There are 9 hidden switches. A switch that is on adds its own fixed numbers to the row, and there is some noise. The rows also spread widely along 14 directions, which tell nothing about the answers.
Known rows, each followed by its switches (1 for on, 0 for off):
[ 18  17   6  -2  -2  -5  14 -17 -39  -8  17   6   8  -1  18  13  13 -10
   9   0 -13   1  -3  -3  -8  13   1 -16 -12 -21 -16 -15  -1   1 -17   0
  33  -5  -5  10 -17  23] : 0 0 1 0 0 1 0 1 1
[ -9  -6   5   4 -18 -19  28   2  16  -6 -23  25 -15  -1   2  -1  -8 -16
  15   0  -2 -14  15   4  10  -4 -18  -3   6   4  -1   4  -3  16  -1 -19
  14 -10   4 -10 -12  10] : 1 0 1 1 1 1 0 1 1
[ 13 -21  -4   1 -17 -14   8   0  16  -6  -4   6  11   4  -3 -13  -7 -20
  13  10  -3 -27  12  -3   5  -8   0   5   7   4  -7   5   3  18  19 -12
   5   9   2 -15  -2   3] : 0 1 0 0 0 0 0 1 0
[ 17 -15 -16  -5   3  38 -23   5  19 -24  30 -38  -4 -13 -13  -2  25  -9
 -27  -2  -9  16 -18   7  17  17  28  -4   4 -21 -27 -12  -2 -19  -1  15
   2  43  -4  26  26   8] : 1 0 0 1 0 0 1 1 0
[ 15  -3   9   5  -4  -1  24   3  -2  -9   4   7 -11   1  -8 -14 -14 -21
  10  15  10 -12  11  -1   7   3   7   1  -1 -14  10 -23   2   2 -10  -5
   6  -9   8 -16   1  14] : 1 0 1 1 0 0 1 0 0
[-10 -15   3  13  -4  -2  25  -5  25   1 -36  10 -38  15 -12  -6   8   4
  -4 -19   6  -6  24  22  10   5 -10  -8   3   1  13   5  -2  -3  -4 -17
  -5   9   2   5  -8   9] : 1 1 0 0 1 0 0 0 1
[  7 -27  12   8  -8   0   2   6  17  21 -17 -10   3  10 -10 -14  -3  14
  14  23   8   1   7  -4  13   9  -3  -4   6  -2 -19   6  -5  14  -1   4
  -4   5 -14   6   9  -4] : 1 1 0 1 1 1 1 1 0
[  0   9  -2  13  -8   5  -5   5  29 -13   1  -3   6 -19   9  13  13   1
  19  -8 -18  15 -16   6  11   6  -9 -27  21  -6  -6   9 -16   6 -18  12
  26  14  -7  19   0   3] : 0 0 0 0 1 1 1 1 1
[ -9   4  -7  -4 -20  24  25 -11   1  -3 -10  -7 -24  13  10  -7  26  19
  -8   9  28   2 -10   2   1  19   2   2 -30 -11 -16  -4   1  -2 -11 -21
   3   1 -25  40  -7  29] : 0 0 0 0 1 1 1 0 1
[-37 -19  -8  -2  -3 -10 -10 -17  20 -12  -7  -8 -19   1  -8  23   8  19
 -18 -20 -15  -1  -6   6  12  10 -23  15   6   6  -2  33 -12   3  10  -4
   5  19  -1   9  -1 -13] : 1 1 1 0 0 1 1 0 1
[ 19   2  -9   2 -18  24   7   8  -8 -21  13 -25  -6  -8 -21   3   6  -7
 -23 -14   3 -21  12   2  16  -1  10  -7  -6 -13   1   0   5  -7   3  -5
  -4   9   5  -8  -9  13] : 0 0 0 0 0 1 0 0 0
[  1  -6  -2 -16  -7  15  -4   2   8 -12   2 -17 -18   6 -28  -3  10   2
  -9   6  13  -1 -10  -5   7   7   9  15 -16 -12  -7   2  -4   3 -24  -3
  -4   4  16  18  10  11] : 0 0 0 1 0 1 0 1 1
[  9 -14   8   4   4 -15   8  -2  17  -3   7  13  -1 -13   1 -12 -38 -22
  13  14   0 -12   9 -12   8   3  -2  -2  21 -11  26 -10  -5   1  -1  -1
  21  -7  14 -36  19   2] : 0 1 0 1 1 0 0 0 0
[  7  -7  17   7   7  -9  -3  -1  -1   2 -10   5  -2   4 -12  -3   4   4
   3  11 -16   5  19  -6  21   7  -1  -6  12  -4 -10   7 -11  -1  -6  -3
   5  11  -2  -7   8   0] : 1 1 1 1 1 1 0 1 1
[ -9  12   7   1 -16  12   7   6  11 -27  11 -10  -8  -6 -16   9  -1   2
  -3   2  -3  -4  -6  -2  17  -3  -4   4  -1 -11   7   0  -5   5  -6  -3
   1   0   6   3  -2   8] : 1 0 0 1 0 0 0 1 1
[  1 -12  -7  11   3   2  -5   1  35 -21  -9   3  -7  -9  -2  -7  23  -8
   7 -20 -11   3   5   9   8   4  -5 -20  13  -1  -4  12 -12   0  -1  -5
  17  29  -2  15   7  11] : 1 0 1 0 0 1 0 1 0
[  3   5  -4 -11  -6   5 -14   7  24  -5   4  -6  15 -18   3 -16   4   1
  21  47   7  10 -13 -24  23   6  13   2   4  -5  -7  -1 -20  15 -19  -4
  17   0  -3   9  31  15] : 0 1 1 1 1 0 1 1 0
[  4  17  31  11  29 -22 -28 -18  -5  -5   1  19  16   7  -3  -3   8  20
  20  19 -28   7  11 -28  15   5 -11  -2   8   7  11  31 -37  -4 -14 -12
  12  16  -4 -10  13   0] : 0 0 0 1 1 1 0 0 0
[ 13  11  -1   7 -27  10  21   6  20  -6   0  20   9   1  11  -8  -2  -2
   5  39   8  -9 -15 -16  22 -13  -5   1  19  -1   9  17 -23 -10  -2 -29
   0   0 -25 -16  10  -8] : 1 0 0 0 0 1 1 0 0
[ -2   4  14   7  21 -16 -18 -11 -14  -6 -17  -7  -8  -2 -16 -18  17  19
  -3  -2 -12  -3  55 -10  29  15  10  -9 -10  11   3   8 -14   3   4 -14
   2  20   2  -3   1  29] : 1 1 1 0 1 0 0 0 0
[ 19 -38   9   0  14 -14 -10 -21   6   8  -7  13   8  23  -4 -15  12   0
   8   7  -6  -7  10  -4  -4   7  -6  -2  -1  -5  -9  19 -13   3  11 -14
   5  29  -9   2  11   0] : 1 1 0 1 0 0 0 1 0
[ 31 -10   7  10   5  19 -20   9   5  -6  18 -30  14  -8 -18  -6   8  -1
  -2  -1 -12   1   5   0  12   7   9 -15   7 -15 -15  -7   1   0  -3  19
   3  24  -5   5   5   2] : 1 0 0 0 1 0 0 0 0
[ 15   0 -12   5  -4   4  11   2  -5 -11  -2  -6 -11  -3   5 -14   9 -18
 -17   2  -7  -3  18   4  14  15  17  -8   5   2 -22 -18   5 -17   4 -10
   8  23  -6   1  -3  18] : 1 0 0 0 0 1 0 0 1
[  3  -8 -12  -1  -5  11  12  -5   1 -14   3  -1 -31   2 -19  23   8 -11
 -29 -21 -14  -4  -1  19  19   2  -1   3   9 -18   3   7  -4 -19  -8 -11
   2  16   8  -8   2  -3] : 1 1 1 0 1 1 1 0 0
[ -2   2   8  18  -1   8  -9   7  47 -38  14   5  15 -29  13 -23  -3  -6
  20   9  -8   2   5 -15  22   3  -3 -23  20  -3  12   0 -13   5  23  -4
  25  23 -15  -3  23  19] : 1 0 0 1 1 0 0 1 0
[ 30   3 -10  -9  11   1 -12   6  -1  -3  -8  -2  -5 -16 -21 -18  10  -4
  -2  18   6   3  24 -13  36   7  25 -23   5  -8  19   9 -32 -14 -31 -18
  10  16  11  -9  26  27] : 1 1 0 1 0 1 1 1 0
[ 33 -12  25  12   5  23   4   1 -21   1  26 -23   7  -4 -14   0 -14   1
 -16   1  -2  -1  15 -12   8   8  10 -19  10 -30   1 -12   2 -19   0  19
  -2   1  -3 -25  10  -5] : 0 0 1 1 0 1 0 1 0
[ 15 -21 -11   8 -10  -3  12  17  22   1 -19 -10 -12 -14 -19 -10  -8 -19
  11  -8   9 -13  20  11  15   8   4 -21   8  -6   0  -8   7  15 -13   6
  11   5  15  -3  -3  14] : 0 1 0 1 1 1 1 0 1
[ 10 -13  -6   0 -18  -7  13   1  -2 -11   5  -1   0  -3  -2   3  -6 -22
   2   5 -12 -18  11   9  16   2   5   1   0  -7 -17  -9   8  14  17  -9
   9  10   1  -9  -7  12] : 1 1 0 1 1 0 1 1 0
[ 24 -12  21  12  -7   6   4   7   5   8   1 -10   7   3 -16  -2 -14   5
   2   7  -1 -10  13  -4  13  -8  -4 -12  18  -8  10   8  -9  -2  -1   8
 -11  -2  -1 -22   1 -13] : 1 0 0 0 0 0 0 1 0

New rows, each followed by its switches (1 for on, 0 for off):
[  3  -1  12  -1   7  -6  -1  -8 -13   5   2  -9  -6 -16   0   8 -16  10
  -5   2  -8   9  19  -6  20  14   0 -20   9 -14  14  -2 -13  -6 -11   5
  17  -5   3 -11   6  12] : 1 1 0 1 1 0 0 1 1
[  6  -8   9   6  14 -13   4  -9  -4   5 -11  -3 -16   4  -6 -10  -1  -5
   6   0  -1   0  23   3   3  18   8  -6  -3   2  -1 -13  -3  -2 -14   5
   5   7   9   0  -2  13] : 0 0 0 1 0 0 1 0 1
[ 37   0  11  10  17  13  -4   0 -12  -9   5 -15   3 -13  -7 -28  14  -4
   8  -4   8   1  39  -8  10  14  26 -39  -6 -16   6 -21  -3  -8 -10   6
  14  13   2  -1   7  39] : 0 0 1 0 0 0 0 1 0
[ 45  -3  -2   8   4  20   4  -2  -6 -11   2   9   5   6  -4 -19  31 -16
  -9   9  -6  -3  13  -5  13   5  19 -20   4 -15 -15  -2  -6 -22  -4 -20
   5  31 -17  -1   7  15] : 0 0 1 0 1 1 0 0 1
[ 21 -24  -4   2   8  -6 -16  -5  21 -12   2   3   8 -17  -4 -14   0 -11
   3   1  -6  -7  18  -8  18   4   3 -21  15  -2  10  16 -20  -3  10  -7
  13  30   0 -13  16   8] : 1 0 0 1 0 0 1 1 1
[  8 -14  -6  -6  -6  -4 -15  -3 -11   5  10 -24   7  -3  -8  19   1   0
 -15  -3 -23  -4  -6   2   9  10  -7   7   6  -1 -32  11   0   5   0  11
   6  15   0   4 -10 -12] : 1 0 0 0 1 1 0 0 1
[ -9  10   2  -2  -1 -24  -1 -10 -11 -14   3  -4  -4  -6  -1  10  -5  -9
   7   1 -20  -4  14   0  14  11   8   5   1   2  -4  -8  -2   8  -3   1
  16   4  14  -5  -7  14] : 0 1 0 0 0 0 1 1 1
[ 13 -20   0   1  21  -1 -13  -6  20 -11  11  -1  -1  -1   1 -31   2 -14
  11  17   7   8  -5 -14  -4  26  16   1   2 -10  -9 -16  -5  -8  -7   5
  20  27  -1   8  28  12] : 0 0 0 1 0 1 1 0 1
[-17  -8  -1  -7 -11 -24   8 -27  -7 -26  16  17   4  -2  17  14 -13 -14
  -5  -1 -21 -24   4 -11   4   2 -13  15  -1  -1   1  12   0   6  36 -22
  20   9   0 -21  -5   5] : 0 1 0 1 0 0 0 1 1
[ 24   0  11   2  11  -1  -6  -8   1 -11   1  13   4  17 -10 -20  19  -3
   8  21  -5  -4   4 -10   7   2   7   6  -2  -3   0   6 -16  -7 -10 -20
  -1  25  -7   2   9   8] : 1 0 0 0 0 0 0 0 1
[ 19  -4  -5  -4   6  13  -4 -12 -11  -5  12  -3  -2  -5   4  11  18  -5
 -14  -4 -12   8  -7  -1   6  13   1 -14   2 -21 -11   5 -11 -14 -17  -3
  19  15  -5   8   4   7] : 0 0 1 1 1 1 0 0 1
[ 17 -13 -24 -20 -26   6  17  -7  -1   6   5   9   1  -4  15  17  -1 -17
 -14  16  -2  -3 -26   2   9  -1  -7  -2  11 -18 -11  11 -12  -8 -12 -22
  21   0 -11  -1   3  -2] : 1 1 0 0 1 1 0 1 1
[  4   6 -10  -4  -5  -1   0  -6  19 -33  14  13   1 -15  12  -7   5 -21
   1   7 -11  -3  -4  -7  15   0   6  -5  11  -4   5   0 -14  -8   6 -19
  23  22  -2  -2  12  17] : 1 0 0 0 0 0 0 1 1
[  0   8  10   2  -8   0  29  -3  -4 -31   8  16 -29   9 -23  17  -5 -24
  -2 -17 -12 -12  -1  14   7  -3  -2   8  -4 -26  16 -12   7  -3 -15 -12
   9  -4  24 -11  -6  12] : 0 1 0 1 1 1 0 1 1
[  9 -19   7   3  -4  16   9 -14   6  -6  22  -5   4   4   7   3  -1   1
   7  -7  12  -4 -26  -4 -23   9 -17  -5  -7 -32   4   0   2   4  -5   9
  23  -5 -10  10   1  -2] : 0 0 1 0 0 1 0 0 0
[ -8  -5   0 -13   7   4 -27  -6  14 -17  12 -15  -2 -20 -11   4   0  12
  -3  -1  -3   6  -6 -18  16  12  -4  -4  -2  -9  11  19 -21   2 -14   3
  19  10  12   7  20  12] : 0 0 0 1 1 1 0 1 1
[  8 -23  -6   2 -18  13   7  -6  22   5 -17   6   0   8   4  -4  19  11
 -12   6   7 -11   1  -5  10  -3 -16  -6   7   2 -10  34 -13  -2  11 -23
  -4  16 -24   3   0  -8] : 0 0 1 0 1 1 0 0 1
[ 10  -4  11  -7  14  -4  -8  -9   0  -1  18   3  -5  -1  -1   4  -9 -10
   5  15 -11  12 -14 -11   4  10   7   9  13 -18  -2  -6 -15 -13 -23   9
  16   1  11 -11  23  -6] : 0 0 1 0 1 1 1 1 0
[  4  -3   1  13 -13  -7  34   6   9  13 -22  10 -26  19  -1  10  -6 -24
  -5   2 -18   0   0  23   7   2   0   7  27   0 -21 -17  10 -13 -16  -1
  -3   0   4  -8  -9 -17] : 0 1 0 0 1 1 0 0 1
[  2   4  13  23  13  12   8   4  14 -10  -3 -15 -25  -3 -12  -4   3   1
   0 -27  -2  10  12  13   2  16   5 -22  10 -12  12 -16   1 -15 -21  19
   9   8  10   8   1  11] : 0 0 0 0 0 1 0 0 0
[ 10   1  13   4   1   9  -6  -6 -20  -3  14 -16   5  -6 -16  24  10  16
   1  -8 -14   7  -1   2  14   9  -7 -18  -5 -27  -4   8 -10   7 -18  12
  14   1  -2   7  -4   7] : 1 1 1 1 1 1 1 1 0
[-10  10   8  12 -19   7  17   2  -3  -8  -1 -15 -10  -6   1  10  -1  10
  -6  -4  -2  -5  13   2  17   7  -1 -10  -1  -1  -5  -2  -1   0   3   1
   0  -4  -6   0 -11  11] : 0 0 0 1 0 1 1 1 0
[-11  -8  24   6  -3 -21   9  -7  11   0 -18  19  -7  15 -10  -5  -8   6
  13  10  -5 -15  16  -7   8  -5 -22  17   4   9   8  16  -9  15   5 -14
  -5  -5   1 -16  -8  -7] : 1 0 1 0 1 0 0 0 1
[ 10   2   0   3 -15  13   6  18  11  -7  -7 -17 -13  -6 -27   1   6  -5
 -10  -3  -3  -3  11   5  24  -6   7  -5  12  -4  -4   2  -6  -2 -17   1
  -9   3  12  -4   0   1] : 1 0 1 0 0 1 0 1 0
[-13  -1   0  21 -27  -1  27  -3  12 -28   8  -2   2 -17  18  12 -12 -11
   0 -25 -11 -25  12   8   4   0 -21 -19   6  -1   4  -1  13  13  37  -3
  17   2 -10 -12 -28  11] : 0 0 0 1 0 0 0 0 1
[ -3 -12   5   2  -8   3   2  -1  -2  -2   0 -24  -2 -12  -8   4  -5  13
   6 -13   9  -8  11   4   2  14 -15 -15 -17 -11   0  -2   4  25  -4  11
  15  -7   1  15 -18  20] : 1 0 0 1 1 0 0 0 1
[ -5  -1  13   2 -11   8   7   3  14   8 -13  -4  -4   1   4 -12   1  16
   5  22  12   8   5 -16  13   8  -1  -3   5   0  -9   2  -9   2  -9  -2
   2  -6 -12   6   9   4] : 0 0 1 0 1 1 0 1 1
[ 15  -2  -9 -18 -11   6  -5  -3  -1  14 -10  -2  -1   3  -4   5  11   7
 -18  28   1   3  -6 -16  21  -1   5   3  10   3  -9  28 -30 -15 -22 -21
  -6   7  -5  -2  13  -7] : 0 0 0 1 0 1 0 1 1
[ 26   9  10   9  23  15 -30  -4   2 -36  17 -10   6 -12 -23  -5  30   0
  -7 -15 -26   3  21  -7  25   3  19 -27   5 -10  13  14 -22 -19  -3  -3
   5  43   7  -2  16  21] : 0 0 0 1 0 0 0 1 0
[  2  -1   6   3   0  11  -8  -3   7 -28  16  -9  -7   8 -19   2  14  -5
 -14  -7 -18  -6  -2  -2  11   6   5  16  -1  -6 -15   3   5  -7   8  -4
  -3  28   3   4   3   1] : 0 0 0 0 1 1 0 0 1
[ 12 -10   4 -14   5  10  -4 -23 -11 -14  15   4  -9  27 -15  13  31  -3
 -11  -2 -16  -2 -17   4  -3   2   4  21 -16 -23 -17   9  -5  -6  -8 -15
   1  23   2  16   7   2] : 0 1 1 0 1 0 0 1 0
[-17 -10   1  -5 -10 -28  10  -8  -6  18 -24  -6 -21  14  -9  16  -9  -1
  -4  -2 -15 -12  15  12   7   6  -9  22   0  15 -17   2   6  14  -6   0
  -4  -7  16  -3 -20  -7] : 0 1 0 0 1 0 0 0 1
[ 12 -25  21   5  37 -11  -9 -16  -6  24 -14  -8 -26  13 -19  -5  -4   9
  -2 -15  -5  17  24  10  -1  22   4 -18   6 -14  13  -4 -14 -15 -30  17
   6   9  17   2  14   3] : 1 1 0 1 0 0 0 1 0
[ -3  -6   2  -6  11  -3 -10 -12  22 -25  10  13 -14   4 -12   5   8 -12
   5  -6 -14  -1 -17   1  -1   3  -8  14   0 -11  11  10 -13  -1 -16 -10
  13  19  17   6  11   2] : 0 0 0 1 1 0 0 0 1
[-18  -3  33  17 -10 -13  13 -15   5 -13  -4  13   4  20   0   4   2  17
  19  -1 -10 -16   9  -6  -5  -2 -25   7  -8   3   0  16  -1  20  23  -8
  -4   0 -11   0 -19  -2] : 0 0 0 1 0 0 0 1 1
[ 12   5  26  14  -1 -12 -13   7  -1 -14  14  -2  31   7 -12 -11  -3  -3
  26  31 -26  -9   8 -22  17   0   4  11   8   1 -25  -1   1  19  13   3
   3  15  -5 -12   7  -2] : 0 1 0 1 1 1 0 1 0
[-11 -24  -2  -5  -5   6 -15 -14  22  -7  10  -9  14 -16  12   2  -1  19
  -6   7  -1   3  -6 -15  13   9 -14  -7   9 -11  -2  22 -14   6  22  -3
  19  15 -19   5  17  -1] : 1 1 1 0 1 0 0 1 1
[ -4  10   9 -10  -5 -10  13 -21 -11  -8   4  19  -7  19   2   2   8   1
  13  22   6 -11 -13 -10  -6  -1  -7  25 -19  -8   7   6 -14   8 -18 -22
   6 -11   1   2  -3   9] : 0 0 1 0 0 0 1 0 0
[ 19  -2   7  25   7   3   8   7  -4   3 -15 -10 -10   3 -10  -9  15  -8
  -3 -12 -20   3  35  13  17  12  14 -23  15  -2 -20 -15   8 -10  -4   8
   1  20  -2  -3  -5   9] : 0 1 1 0 1 1 0 0 0
[ 28 -20 -10   3  -8  14   1  11  18   8 -16 -12  -3  -7 -15 -10  12  -8
  -5  -1   2  -2  18   3  21   1  13 -23  16  -8 -10   7  -7  -3 -11  -2
   3  15   2  -3  10   6] : 0 1 1 0 1 1 0 1 0
[ -2  -6  -1 -10   1  20 -21  -4   6 -17  13 -21  -3 -16 -19   2   9  17
 -22   5  -3   4   7 -14  31   5   6  -3  -1 -15   9  17 -19  -6   2  -8
   2  17   0   0  23  12] : 1 1 1 1 1 0 0 1 0
[ 12  -9   0  12   6   3  -6   4  10  11 -13 -20   2 -13   0 -18   0   7
   4   7   3   3  25  -4  15  15  11 -27   9   2  -1  -5  -7   1  -6   9
  10  11  -4   2   8  14] : 0 1 0 1 0 0 0 0 0
[ 12 -14 -11 -14 -13   5   1   0   4  -7   9  -8  -7 -17 -17  17 -12 -10
 -15  -6  -3 -13   0   4  21  -5  -4  -6   6 -19  17  13 -12   1  -8  -9
  11   0  17 -15   6   5] : 1 1 0 1 1 0 0 1 0
[-10 -17  17  10  12  -7   0  -9   9 -11  -9  -3 -10   7 -10 -18  10   6
   7  -2  -3   1  26  -1   6  17   2  -3  -7  -4  -9 -10   5   9  12   0
   6  18  -2  11   5  18] : 1 1 1 1 0 0 0 1 1
[  8   9   4   9 -13  28  11   1  -5 -26  31 -16   0 -12   0   6  -6  -1
 -22   0  -2  -2  -8  -6  13   7   2  -8   5 -24   5 -10   3 -19   7   1
   9   8 -13  -7   2   5] : 1 0 0 0 0 1 0 0 1
[ 13  11  -6   8 -18  16  -3   5   8 -35  22  -4  17   2   0 -12  22  -9
  -8  23 -15 -12  -6 -11  25  -1  13  12   4   3 -27   3  -2  -6  25 -20
  -3  36 -24   1   6   6] : 1 0 0 0 0 1 1 0 0
[-12   5 -15 -14 -13   6   0   3  -2  14  -4 -24  -9 -16   3   7 -12  14
 -22  26   7  11  -7 -12  26  16   3   3   8   1  -5   4 -16  -7 -23  -2
  10 -10  -3   4  12   3] : 1 1 0 1 0 1 0 0 1
[ -2 -17  11  11 -19   4   7  11  21  16 -22 -11   3   6  -3 -11  -2  17
  -1  20   6  -2  12  -8  17   2  -9  -5  14  12 -18  16  -8   5   8  -2
 -13   5 -19   1   1 -11] : 1 0 0 1 0 1 0 1 1
[ 29  -6   8   6  -5  16   0   6  -3   3  15 -16  18  -4 -11  -5  -5   2
   6  23   5  -3  -7  -8   9   3   3 -13   6 -22   2  -5  -6   4 -13   7
   8   1  -9  -4   9   1] : 1 1 0 1 0 0 0 0 0
[-12  -2  -7 -28   1   1 -14 -14   5 -33  17  -5 -16  -7 -27  -6  -4   3
 -16   7  13 -13  -2 -26  18   6   8  25 -18 -13  29  17 -16  -3  -6 -24
  11   7  24  -7  26  21] : 0 1 0 0 0 1 0 1 1
[-16  -6  -6 -21 -20  -2 -12   7   8  -5  15 -33   5 -25  -8  11 -21   9
   9   8   9  -2 -19 -12   8  10 -12   9  -9  -9  -8   0  -2  32 -16  18
  23 -20  15  14  -1   9] : 1 0 0 0 1 1 0 1 1
[  2   2  10  10  -6   1  19   8   8  -1 -16  -6 -31  11 -23   4  -2  -8
  -6 -15  -7  -4  18  14  12  -2   5  -1  11   1   1  -4   0 -10 -19   4
 -12  -1  19  -8  -7  -3] : 0 0 0 0 0 1 0 1 0
[  0  31  23  15   6   2   4   4   2 -20  11   3  -9  -2 -15   9  -4  -2
  10   3 -21   8  -4  -5  14   2   0   1  13 -10  11  -8  -9  -9 -28   7
   9  -2  11  -7   2   1] : 0 0 0 0 1 1 0 0 1
[  1 -18 -15  -8  -5  -1 -12   7  25   0 -13 -14 -12  -7 -21   5   7  -4
  -5  -4  -8   4  -2   8  19   7   0  -2  12  -1 -12  13 -10   6 -18   2
   8  16  13  13   8   0] : 1 1 0 0 1 1 0 1 1
[-21  -2  24  18  -5  11  -2  -3  12  -7   0 -24  -3 -13  -7   1 -14  36
  -8  -7   3  -3  27 -13  23   7  -8 -19   6  -4  26  15 -10   0  19   8
  -3  -1  -7 -11   6   6] : 0 1 0 1 0 0 0 1 0
[  4 -14   5  -5 -12 -10   1  -9   1   2   4  -4  10 -14  10   0 -18   5
  13   1   8 -16  10 -10   3   2 -17 -14  -6  -8  12  10  -9  21   7  -4
  21 -12  -3  -8  -7  14] : 1 0 0 0 1 0 0 1 0
[  9 -31 -11   0  -5  17   7 -10   5   2 -11 -11 -21   7 -13   0  15   2
 -32 -18   5  -7  14   8   9  11   2  -7   0 -14  -8  11   1 -15   7 -10
  -3  22  -7   1   3   1] : 0 1 1 0 1 1 0 0 1
[-24  20  10  -1 -19 -14   7   7  10 -23  -2  -5 -16 -14 -17   7 -19   2
   9   2  -5 -16  17  -4  29  -7  -5  12  -3   8  19   5  -8  19  -1  -8
   0 -15  19 -16  -9  15] : 1 0 0 0 1 0 1 1 0
[ 23   4   9  16  -1   7  21   0 -13   2  -1  -1 -16   5  -3  10   5 -14
 -11  -6 -22   6  18  22  20   6  14 -21  17 -16  -9 -19   1 -21  -7   3
   0  13  -4  -9  -6   5] : 1 1 0 0 1 0 1 1 0
[  4 -14  18   4  -8 -18  15  -2  10  -6  15  15   4   3   7  -5 -37 -20
  21  16  -4 -13  -8 -10  -5   0 -14  14  12 -12   0 -12   4  11   8   2
  18 -13   4 -25   5  -7] : 1 0 0 0 1 1 0 1 0
[-22   7  10  -6 -14   3  -4  -2   1 -14   8 -17 -23   4 -26  34  -3   8
 -29  -8 -29  -4  -1   6  28  -7  -8  26   7   3  -3  19  -9  -5   0  -4
 -20   5  15  -9  -5 -16] : 1 0 0 1 1 0 0 1 0
[ -7  13  20   8   0 -30   0  -9  -1 -17  -7  23   3  -1  -9   9  -6   3
  19  -2 -24 -14  20 -11  18  -7 -16   0   9   5  19  25 -17  12   0 -17
  14   3  10 -22  -7   6] : 0 1 0 0 1 1 0 1 1
[ -6   9  27  15  18 -10 -11  -8  -6 -11  -6  -9 -10  -7 -13  -5   2  24
   9 -21 -10   4  39  -7  17  15  -6 -24  -5  -1  17   9 -15   2  -4   3
  13   8   5   1  -4  25] : 1 0 0 0 1 1 0 1 0
[ 32   5  21  11   2 -10   7   5   1   3  -7  18  14  17 -11 -15   9  -8
  35  34  -9   1   4  -2  13  -4   8  -5   9 -10 -10  -7 -10  10 -20  -6
   4   9  -6  -2   3   5] : 1 1 0 0 1 0 1 1 1
[ 30 -21  -6   0   3  -7  16  -9  -4  19  -2   6  -2  -5  22 -12  -9 -26
  13  10   6  -1   5   6 -10  15   7 -18   7 -15 -14 -25   3  -1 -14   7
  26  -4  -3  -5   0  12] : 0 0 1 0 1 0 1 0 0
[ 28  -6  13   9  -4  13  13   2  -6  20   5 -14   5  -1  12  -9 -12   2
   6  17   9   9   3  -1   0  11   7 -24  11 -18  -7 -21  -3  -8 -16  16
  10 -10 -13   0   3   4] : 1 0 0 0 0 0 0 1 0
[ 21  -4  -1  -7  14  -6 -16  -6   0 -14   7  14   6  -8   0 -15   9 -17
  -6  21 -19   1  15 -20  26   6  14  -3  13  -1  -9  10 -23 -16   1 -23
  14  28  -3 -17  26  12] : 1 0 1 1 1 1 0 1 0
[ -4 -14  -7  12  11  -8  -2   6  24 -16 -12 -14 -29  -9 -17  -7   5 -18
   3 -31 -10   1  19  20   6  20   9 -12   6   4  -9 -15   7   1 -11  15
  12  24  23  12  -2  15] : 0 0 0 1 0 1 1 0 1
